The rows are grouped in 4 different ways at once. Each group adds its own fixed numbers to the row, and there is some noise. The rows also spread widely along 14 directions, which tell nothing about the answers.
Some rows, each with its group in each grouping after it:
[  7 -14   9 -21  -4   6 -12 -11   7  -6 -15  25   0  -2 -28  -3  -4  16
   0  11   3  -3 -43  21 -11  12  15 -17  21   1  17   0   6  10  13 -17
  13 -19  -3  -5   7  -5  10  12]	(1) K630 L K926
[ -7   0   6 -25   9 -23  -5   3  34  17   2  12   9  12  20  17 -13   7
   9   4  10  -5 -13   4 -29 -12  10 -12  19  19 -14 -16  17 -18  -1  -9
  -1 -29  -7 -17  25   0   6  -8]	(3) K51 M K271
[-21 -36  17 -13 -12  13  13 -27  -9  13  -7  -7  -3 -12 -24 -16  -4  12
  29  -2  -9   7 -10  16 -24  -1   7 -20  12   4  13   3   8   0  23  18
   4  -6  -9 -18  13  18  -6 -17]	(2) K697 C K760
[ -2   9 -11  -4  14  11   3   3  -9  -7  -4   6  14  11 -17  -7  19   8
  -8  -1 -11  19 -19 -22  12 -23  12  10  19 -15   0   5 -16   7   1 -26
 -30  14  24  15 -17  -5 -10  18]	(3) K403 M K976
[ -5   9  16 -15  11   9  14  -8  -5  16 -15 -16  22 -18   6  10 -14   8
  35  10 -19  26   9 -11 -25 -23  14  21   2  -8 -29  -6   3 -37  -8  -6
 -10  -4   2 -16  12  -5 -16 -13]	(2) K630 L K271
[-11   7 -10 -13   7  -9  -8  13   7  18  14  -5  -1   4   4  -6 -22  20
   5  30  -6  -9  -4 -20  -1  -4  15 -31  -3  14  -4 -19  19   3 -20  13
  -8 -26  18 -18  11  -1   2   1]	(0) K403 C K760
[-25 -32   6 -23   3  25  13 -36 -12  25   4  -2   3   0  10 -12  11   6
  16  -5   3  -1 -10  23 -19  -4  14 -11  35  16   3   6  -2   8   7   8
   3   0 -17  -5  21  20  -4 -23]	(5) K51 M K976
[  8  13  -1 -21   7  -7   1   7  22   8  13  -1  24  22  15  16  -5   2
   4   2  12  10 -19  -8   0 -33   8 -11  -4  13  -3  15  -6  -4   8 -38
 -25   5  -3  -5  -7 -13   8   4]	(5) K697 C K926
[ -3  -9   2  25   2  -8  -8 -16  -6   1 -16  13  -7 -27 -12  -7   4  -2
   9 -17 -14  14 -10  -1 -16 -20  15  -1  26   3  16 -31 -19 -10  19   8
 -34  -6  -4   6  19  10  13   6]	(0) K697 M K926
[ -7  -4 -20  18  -1   4   4 -16 -23  15  11 -16  17  10  37  -1 -22   6
  11  28  -2  -4  13 -23  19 -11  34  -6   6   7 -17 -16  -6   6 -10  10
 -12 -11   4  -3  19  -1 -16 -20]	(4) K630 L K926
[ -4  -8   8 -27  -1  20  -3  -4   3   5 -11   1  14  -8 -42 -10   9  13
  18  -6 -17  24 -13   2 -23  -5   7 -10   0 -10  14  24   3  -5  12  -3
  -2   6   4 -13 -16   9  -1  -2]	(4) K630 C K926
[-42  11  -4 -10   8   0  13  -1  -7  41  20 -34   9  18  25  -6  -6  12
  19  17   8   3   4  -9   3 -19  11 -25  18  20  -3  -8  -5  11  -7   3
 -13   1 -10 -23  11   6  -1 -22]	(1) K51 L K271
[-19 -24   0   3   0   3  13 -29  -8   8  -8  10 -12 -15 -29  -9   8  29
  19   5  -7  -5 -18   5 -38 -16  11 -11   8  16  14 -28 -10  -8  23   5
 -16  -9  -2 -16  23  14  29   1]	(3) K51 C K760
[ 18   3  16  17 -16 -13 -17 -12  13 -22 -11  26   5 -32 -40 -16 -21   3
   0  -8 -18  32   7 -15 -21 -26   7 -13 -17 -24   3 -27  13  -8   8  -1
 -13   2  -2  -1  -1 -12 -23   0]	(5) K697 M K976
[ 21  11  12   8   0 -36  -7  26  15  -1 -12  -8  18   9   2  11 -12   0
   9   0  -3  22 -30 -13  16  -8  23  13  26 -17 -12  -5  -4 -19  13  -6
 -19  -6  20 -12   3 -16 -22  20]	(2) K630 M K926
[-16   4  21   0  -7   3  -5 -25   5   3 -28   2  20 -18 -23   0  -7   1
  15   4   0  31 -11   2   0 -17  15  -7  27 -23  20  -7 -17  18  20 -28
   4  12 -17   0   1 -15 -11  -8]	(3) K630 C K926
[ 27 -20 -22 -26   2   7  -7 -13   2 -19   5  22  36  12  -6  -3   2   8
  -4  -5 -13  13  -3 -19 -18  -3  21  12  -3 -14 -26  15  15 -20  -3   1
   5  -9  19   7  -1   1 -21  -1]	(5) K51 C K760
[-26  14   1 -17  10  -5 -16   3  22  -2 -19  24   4 -16 -46  -5   5  15
   4   8 -11  18 -16 -15 -22  -6  -1 -21  17 -19  16 -26   0  12   2 -14
  -3  -9   6   3 -10  -2  10   9]	(1) K630 C K760
[ -6 -16   0 -32  15  10  14 -14  20  -6   1  23  24   8 -10  10   1  28
  11  12  -4   1 -15 -11 -35   0   8  15  16  -9 -37 -23  17 -22 -14 -16
  20 -26  20   3  16   1 -20 -11]	(0) K697 C K926
[-11   3  -5 -28  -1 -17  -7   4  30  -1   1  10  39  21  -3   6  -8   8
  15   7   2  21   7 -29 -18  -4   6 -11   5 -26 -20  -6  17  -4   0  -9
  20 -15  10  -3  -7  -6 -29 -23]	(5) K697 M K271
[ -4 -10  22 -19   9  14  25   2  -8  18   0 -13  -4   6   3   3  -8  16
  21  19  -3  -3 -35   9   3 -19   9   7  17   5 -14   7   5  -7  -5 -21
 -12  -3  15 -17  11  -5 -13   8]	(5) K403 M K976
[  4   6  20 -30  14  23  -9 -27  22  11  -1  28   3 -26  14   5 -17  -4
  -7  -3   1   1  -8  28 -32 -26   4 -12   8  25  -3  -2  17  -5 -15 -31
  -7  -4 -31  -2  21  -6   5  -7]	(0) K630 M K271
[  5   3  25 -26   9  -2   4   4  25  11  -7   3  16 -11  21  25 -40 -11
  23   8 -12  12   6 -14 -14 -31   5   6   2  -5 -36   0  30 -22 -22 -25
  -7 -20   0  -4  11 -12 -33 -14]	(0) K403 C K976
[-20   6  25 -34  -1   0   8  12  31  11  -5 -12  34  12 -25   6   3  -8
  22 -22  -6  43  -5 -10 -13 -27  -7  -7  12 -24   2  35   7   2  15 -26
  -3  22  -8 -12 -26  -3 -34 -18]	(4) K51 C K926
[ 18 -21 -20 -15  -5 -12  -3  -3  14 -30 -17  43  21  16 -30  16  -7  10
   8   7 -13   4 -19 -30 -22  -8  12   8  -7 -25 -10   1  10  -9  21 -25
   0 -27  23  13 -11  -8  -3   7]	(3) K51 L K760
[ -9  -6  -4 -34   9  -9  -3   7  17  21  -2  -5  25   7  13  13   1  -3
  32 -12 -12  18  12 -17 -37 -12  10   0  10  -2 -20   9  12 -31   2  16
 -10 -18   6 -10   2  17  -8 -22]	(5) K51 M K976
[-31 -10   7 -19  -2  26  24 -33  -1   7  10   1  21   1 -12 -12  -1  25
  12  14   0  10   5  -7 -25 -20   3 -11   1  -9  -9 -11   4  14  -1 -11
  13  13  -6  -6   6  -2 -24 -28]	(5) K403 M K760
[-12  14   3   5  -2 -21   6  -1  12  18  11 -17  20   3  22   8 -21  -3
  18   1   3  20  15 -24  -4 -39  10 -15  -4   7 -12 -15  -2  -8   4 -12
 -25   4 -10 -15   7  -7 -10 -19]	(0) K697 C K271
[  1  -8   6 -34   2   4   1  15  11  13   6   1  -2  12 -28  -7   1  17
  11   2  -7   3 -26   5 -18  -6   4 -21  -3  10   7  22  17  -7   6  -1
 -11  -8  14 -23 -11   8   4   8]	(3) K51 M K976
[ -9 -10  -2 -11   8  18 -13   0 -11  12   8  -3  -4   6 -10 -31  15   4
 -13  -6  -6   8 -27  14  23  15  17 -19  41   6  20  12   2  21  -5  15
  -4   1  11   2   3  13 -16   9]	(0) K697 M K926
[ 26   4  -5  -9   1 -24 -19  18  10   6   7  -8  18  16  30   5 -20 -14
   2   0  -1  13  -9 -16  21 -11  24  -6  10   3 -18  11  12 -14  -7   1
 -20 -16  14  -4   4  -6 -18   7]	(5) K697 C K976
[ 22   1  -6   2  -3 -25  -5   0   8 -12   5  11  19  21   5   6  -9   5
  -7   6  13   7 -30 -13  15 -17  20  -2  11  -1  -6  -7  -7   0  15 -32
 -13  -3   9  -4   3 -19  -2  16]	(0) K697 C K271
[  3  12 -14 -52  13  10 -36   2  23  13  -6  19  26   3  12   2   6 -13
  -3 -12  -3  18   4   2 -22  -1  11 -23   8   9   9  30  13  -2  -7  -7
   1 -14 -13   5 -11   8  14  -8]	(5) K630 L K271
[-18   1  -5  17  13  -7  -9   6  15  15   8   6 -18  -8  23  -6 -13 -11
 -11 -12 -11  -2   4 -13   6 -27   6 -23  23  24   2 -21  10   9 -10   9
 -43 -16  -5  11  16  14  -4  -2]	(2) K403 C K926
[ 11   2  18 -26  -2 -15   1  11  29   2  -2   0  21  -2 -16  14 -15  13
  26  -2  -9  19 -10  -8 -40 -18   5  -2 -13  -2 -19  -1  18 -40   3  -7
  -4 -16   6 -25   3  -3  -6  -4]	(1) K697 C K926
[ 26   3 -19 -30  -1 -23 -19  20  14  -8  -6   4  39  22  -9  10   7   7
  11  -5  -7  19 -14 -25 -18   1  22   4  -4 -11 -10  20   5 -30   8   3
  -7 -16  27 -11 -11  -1   4  13]	(4) K403 C K760
[ -6 -12  27   8 -13   3  -7 -26 -13  23 -14  -4 -19 -24  -7 -12 -21   3
  16  12   5   1 -23  32   1 -11  20 -27  22  20  28 -11  -2  15  13  -2
  -9  -5 -28 -22  28  -2  12   0]	(4) K51 L K976

New rows, each followed by its group in each grouping:
[ -4   2 -13  30   4  11  -1  -3 -28  -2  -9 -14  16 -18  -5 -11 -13 -13
  13  -1 -39  34  22 -45  29 -28  21  13   9 -32  -8  -2 -15   2  -3   6
 -36  12  20  18 -13   1 -35  -5]	(0) K630 C K926
[  4  -8 -27 -37  11   7 -20   8   4  -4  -7  20  24  19  -9  -1  10   2
   3   0 -15  13  -8 -20  -7   9  15  -2  15 -15  -5  24  12  -3  -4  -1
   6 -23  21  11 -15   9  -3   0]	(5) K51 L K271
[  7 -31  15 -14 -12  17  17 -33 -20  12   9 -19  21   5  27  -9 -19   6
  16   7   3   0  -8  20  -5   1  30   4  16  11 -22  13  12 -10   0  15
  15  -2  -8 -19  33   0 -37 -20]	(2) K403 M K760
[-17 -26  -5 -23  18  34  17 -19 -21  31  16 -16   0  12  36  -7   5   9
   6  10   2 -17 -23  20  10   3  22   0  41  30 -11  11  -1   4 -13   3
  -5  -7   2  -4  26  17  -7  -9]	(0) K630 C K926
[ 11   8  -9 -11  -6 -19 -29   0   8   2 -15   2  29   9  10   9 -12 -25
   3  -7   1  25  -8 -12  19 -15  25 -13  22 -10  17  25 -10  12  18 -19
 -15   0  -9   6  -9 -13  -1   4]	(3) K51 C K760
[  5 -25  -6 -25   6  -4  20 -10  22   3  23  12  14  24  31  13 -13  12
   0   1   7 -19  -8  -6 -31 -17   9  -2  -3  26 -39  -4  27 -21  -6  -6
  -7 -22   3  -7  23   6 -15 -13]	(2) K403 C K760
[ -7  -4 -15  -2  -6 -23 -17  -7  28 -13 -11  35  15  -1 -20   3  -2  -2
   4 -14  -5  16  11 -27 -36 -19   5 -21  -3 -11   5 -25   4  -2  19  -3
 -15 -18   0  13  -6   6   4 -12]	(3) K697 M K976
[-18 -12 -21  -5   1  -4   3  11  -3  -1  -3   3  12  24  -3  -2  -7   1
   9  10 -18   7   1 -40  16  -6   8  -6  12 -21  -9   6  10  14   2  -5
  -6 -20  26  12 -14   6 -26  -9]	(3) K403 L K271
[  6  14   9  -9   5 -21 -29   7  35 -11 -29  39   6 -21 -17  19 -24 -19
   4  -7 -17  22  -3 -16 -20 -26   0 -10  10 -17   2 -12  17  -6   2 -27
 -14 -26 -11  11  -5 -11   1   5]	(1) K51 L K271
[ 17  11  -8 -15   6   2  12  15  12  -8  13   6  19  17 -27   8  -2  30
  10  12 -10   9 -17 -24 -21 -30   8   0 -29  -1 -10  12   2 -22   9 -21
 -29   3  25 -17 -19 -10   7  13]	(2) K51 M K926
[ -9 -37  11   8  -9  14  32 -35 -30  22   3 -20  -1  -1  26   2 -11   6
  33   5   2 -11  -7  13 -13 -26  21   4  10  23 -11  -2 -10  -9  17   3
 -21   1 -12 -18  32  12  -4 -19]	(4) K403 M K976
[ 24  19  14  -4  -9 -18 -19  12   8  -7 -11  -8  29  -6 -17  -7  -7 -11
   1 -16 -11  45 -11 -16  13 -23  17   1   4 -25   6  19  -2  -6  11 -12
 -17  20   5  -8 -15 -19 -24  16]	(5) K403 C K760
[ 14  -6  -7  11 -10 -25 -17 -18   3  -9 -12  11  21  -1   9   1  -7  -6
  -3  -9   4  15  -8 -10  -1 -14  30  -2  20  -3   2 -15 -10  -3  17  -5
 -11  -6  -6   4  18  -7  -2   3]	(3) K403 C K760
[ 20 -18   0 -12   5  16 -18 -11 -11  -9  -9  28 -10 -12 -29 -20   1  12
  -9   5 -16   0 -35  15   1  12  18  -3  26  -1  10   4  13   2  -4   1
   3 -18  15   0  10   3  -1  24]	(0) K51 M K271
[ 16   8 -19 -37   6  -2 -28   2  12   5   1  11  28  10  17  11  -8  -5
   7   3  -1   6   1 -10 -20  -2  21 -15  -2   9  -9  13  10 -17  -9   1
  -7 -25   4   0  -2   4  13  -3]	(1) K697 M K976
[ -1   4  -3 -28  12  22   4 -10   5   4  -9  16  12  -5  -6  14  -2   5
  14   2 -15   8  -2  -8 -33 -33   2   1 -14  10  -4  14   3 -17   0 -32
 -21  -9  -3   1  -6   0  19  -2]	(3) K403 L K271
[-33 -19  -6 -32   7  19   7  -9  -1  18   7  -5   7  18 -12 -15  14  14
   7   4   1   0 -20   4  -1   5   8 -22  32   6  12  17   2  21   6   2
   3  -2   3  -4  -2  14  -4  -7]	(2) K51 C K760
[ 18  -1  16 -13   1  -4  -4  -9   4   6  -1   1  13   6  30  14 -25 -10
   5  11  11   0 -27  14  12 -15  21   1  23   8 -17   4   5  -4  -5 -27
  -7 -11  -8  -3  18 -17 -15   6]	(1) K697 M K976
[  9   6  16 -40   7   3   6 -15  41  -7   1  21  38  16  -1  22   3   9
  -1  -8  19  16 -24   9 -34 -29   4   5   5   4 -16   8   3 -15   7 -57
   4   6 -15  -2   2 -18  -5  -3]	(3) K697 C K926
[ -7  11 -10  -8  10  28 -11 -28 -29   0 -20  -1  28  -8 -13 -14  29  -1
   2  -7  -9  38  -6  -2   4 -13  23  12  29 -12  16   9 -34   3   7 -20
 -13  21  -3  16  -6  -2   8   8]	(3) K697 L K271
[ -1  -4 -26 -22   2   8 -11 -23 -13  10  -5   4  23  -3  -4  -1  13  22
  22   8  -3   7   7 -13 -38  -5  26 -10  -5   9   3  -5 -13 -17   7  13
  -9 -14   6  -7   7  13  36  -8]	(5) K403 C K976
[  5  11 -25  13  -9  -7 -29 -20  -4   2   5  10  17 -12  -1 -20  -5   6
  -7  -1  -2  14  25 -18 -19 -12  28 -32 -14   8  12 -24  -6   4   3  23
 -20   2 -10  -4   5   5  13 -12]	(4) K630 M K976
[-14   3  -9 -18  11  26  16  -4  -4  18  25 -14  13   6   7 -13  -5  13
   7   5 -15   9  16 -15 -14 -26   4 -13 -18  14 -16  14  13  -7 -13   5
 -22  10   5 -14  -7  10 -15 -18]	(2) K630 M K271
[ 11 -30  22 -12  -9   1 -15 -23   7 -11 -28  31  -2 -26 -34  -9  -9   9
  13   0 -15   6 -26  20 -34  16  14   1  23 -13  -1 -20  21 -18   5  13
  22 -31   3  -5  29   5 -13   4]	(4) K697 M K760
[-14   5  37 -32   6   1   8  10  13  21 -14 -26  20   0  -2   8 -14  -6
  31   8  -7  28 -21   4   7 -11   5   8  29 -17 -14  16  11 -11  -8 -19
   6   0   4 -17   5 -10 -38  -3]	(4) K697 C K760
[ 21  -2  -6   2  -3 -14   0   2  -1   7  31 -20  22  21  21 -12  -6  10
 -11  -6   7   7 -12  -4   6 -11  29  -6   6  19 -21   3   6 -16  -4  15
 -14   7   4 -23  17   0 -20   0]	(1) K51 C K926
[  2 -16  -8 -23  -1  -8  14  16   7 -12   8   2  24  36 -22  -6   3  18
   4   7  -8  12 -23 -26   1   3   8   5  -1 -22 -23   9  17  -8   5  -7
   8  -9  37  -5 -14  -2 -39   3]	(3) K697 L K760
[ 26 -14  -9 -13  -5 -13   7 -16   7  -4   7   4  36  18  26  19 -12  18
  14   9  10  -2  -9 -12 -24 -13  31  13  -3   6 -34  -8   3 -32   6  -7
   3 -18   6 -12  26  -7  -5 -11]	(5) K403 C K926
[  5  16 -13  -8   4  24 -32 -29 -13   1 -11  13  22 -19  10 -11  -5 -14
 -10   2  -6  23  12  -7  11 -20  26 -14  15  -4  15   8 -13  22 -13 -15
 -15   8 -14  24  -3  -7   5  -2]	(5) K403 C K976
[ 14  -7 -10 -26  11  13 -13  -8  -3   5 -17   7  22   4  14  12  14 -10
   9 -17  -5  14 -19   7 -10  -4  24  12  25   7   3  29 -14 -17  14 -10
 -19  -8  -3   9  -1   7  16   7]	(2) K630 L K926
[ 12 -18  18   5 -16 -18  -6 -23   5  -3 -26  17   5  -5   0  16 -20 -17
  18  -7   8  10 -28  17  -1 -27  17  -6  23   0  22  11 -13   7  44 -36
 -13  -4 -27  -4  12 -14  11   4]	(3) K51 M K271
[-16  -6  12 -21  -4   1   7 -30   5  12  -2  -4  36  10  16  -1   5   9
  12   0  19  18  -5   8 -17  -8  18   0  33  -6 -10  -6  -5   4   8 -14
  22   8 -18  -8  22  -6 -21 -24]	(5) K403 M K271
[ -9 -38 -12   1  -5  -3  -7 -25 -15  14 -13   5   3   8  34   3  -8 -18
  13  -5   4  -9  -9   6  10   4  29  -8  44   9   4   2  -7  13  19  10
  -7 -23  -7  12  22  16  -5 -16]	(3) K630 M K976
[-20  13  -2  -4  17  -3   7  13   2  25  15 -23   3   8  15  -4   2  14
   4   6  -3   3 -12 -12   3 -17  11  -9  22  16 -10 -15  -2  -5 -16   5
 -25  -6  11 -13  13   7  -2   2]	(1) K403 C K926
[-16 -15  19 -22   7  14  11 -19 -13  22   1 -25  19  -3  11 -13   6   6
  20  -6  -5  19 -10  15 -12   2  17  10  38   3 -21   0   4 -20 -10  13
  13  -1  -4 -18  27  13 -27 -15]	(1) K697 C K271
[-10  -4  16 -36  -2  -9  -6  13  33  19  15   2   3  14  -4  -6 -25  13
   7  12   3  -1 -11   7 -15   4   2 -37   6  10  -6   6  43   2  -9   9
  17 -24  -1 -29   8   1 -23 -14]	(2) K51 M K271
[ -9  21  -6  -8  22 -13  -2  13  20   7   9   2  16  13   9   1   8   5
 -13  -3  -3  15 -13 -19   0 -24  10   5  24   0 -17 -16  -2  -8 -13 -14
 -26   3  14   1   6  -7 -15  11]	(3) K51 M K760
[ 21 -12   1 -15   3 -14 -30  -6  13  -2 -33  25   7 -18   2  19 -11 -17
  20  -9 -15  11 -14   2 -25  -3  18   6  20   1  -1  -1   6 -32   8  -3
 -10 -40  -1   3  17   7  21  10]	(4) K697 C K271
[-13 -19 -22  13  -2  -8   7   0 -25  19  24 -25  -5  18   9 -25  15   6
   1  -9   0  -1 -17  -7  18  -8  20 -23  17  25  16   1 -17   9  20  25
 -37   8  10 -13   6  21   9   5]	(0) K697 C K760
[  3   3 -17 -20  27  -9 -16  33  14  18   8   8 -11  17  17   3  11   5
  -8  -3  -8 -13 -34  -4   1   3  13  -9  32  26   0   1   8 -12 -14  10
 -32 -32  28  -1   9  16  19  26]	(0) K403 M K926
[  0  -8  11  -7  14  10  12  -5 -13  17   0 -15   7  10  16  -2  17  12
   5  -1   1   3 -37  16   5  -5  23  21  45  12 -12   1 -11 -14  -4  -4
 -13   1  11  -8  26   4 -10  14]	(4) K403 M K926
[-42  -4   0 -12  16  15  13  -5 -14  28 -12 -11  -7  -5   1   3   5   9
  32  15 -12  -2  -9  -9  -9 -15   5  -5  32   4   2 -14 -13   6  -3  -3
 -22 -15   8   1   8  15  13  -6]	(1) K403 M K976
[ -4  11  16 -22  -2  -6 -11   9   7  27   9 -26  10   3  -1 -15 -11   6
   8   2   3  21 -10  10   5  -4  17 -27  16  12   9  18  12  -2  -2  11
  -3   4  -8 -34   6  -2  -9  -2]	(2) K51 C K271
[-13  -6  -9 -33   0  21 -25  -1  -9  12 -19  -4  20  -6 -14  -7  -9 -16
  25   3 -28  29  12 -15  10   2  14 -18  17 -24  15  42   9  12  -1   8
   6 -11   5   5 -22  10 -11 -15]	(5) K51 C K271
[ -5 -18 -25  -3  -7   7 -10 -13  -4 -15   3  24  17   2 -25 -24   7   2
  -9 -19 -19  20  18 -30 -18  -6   8 -15  -3 -17   3   1  13  10   7  12
  -3  -3   7  15 -13  15 -22 -17]	(0) K403 L K271
[-40  -4 -10 -22  12  15   6 -31  -6  31  -2  -6   9   1  15   1   3  24
  23  26  13  -9  -4   5 -20  -2  18 -22  27  22   5 -19 -13  10   0  -3
   3 -15 -12 -12  23   9  27 -19]	(2) K630 C K271
[ 16  19  -3 -40   3 -10 -30  20  26   2   9   1  34   5 -18 -11   2   0
  -5 -22 -13  37   7 -13 -24  -4  10 -17  -7  -6  -7  25  25 -23 -12  13
   0  -1   5 -18 -16   5 -13  -2]	(1) K51 C K271
[ -5  -3  12  -9  -1   4   9  -2   1   2  -1  -7  25  11  -5  -2 -12  -1
  13   4 -10  25  -5 -15   9 -17  10   8  17 -25 -18  13   8   1  -2 -16
   3   9   7  -6  -3  -9 -45 -10]	(4) K51 M K271
[-21  -1   2 -42   8 -11 -20  19  33  23   0   4   4  10  -3  -6   7  -5
   1 -12   3  10 -20   6  -9   4   0 -36  26   8  19  16  16  12   6   4
  -3 -12  -3 -10  -7  13   4  -2]	(5) K630 C K760
[ -5  -3  18 -12  -3   1  19  11   4   2 -18  -9  15   0 -26  15 -18  13
  39  15 -20  21 -12 -22 -11 -20   5  10  -4 -24 -12  10   7 -17  12 -17
  -8  -9  18 -12 -11  -9 -20  -3]	(2) K403 L K926
[ 18 -15   2  13 -19 -25 -10 -19  17 -12   5  24  14   2  13  -2 -17 -19
 -14 -28  12  11   0  -4  -7 -28  16 -18   6   4   3  -7   6  12  24 -12
 -19   6 -23   7   8  -6 -21 -12]	(0) K403 M K976
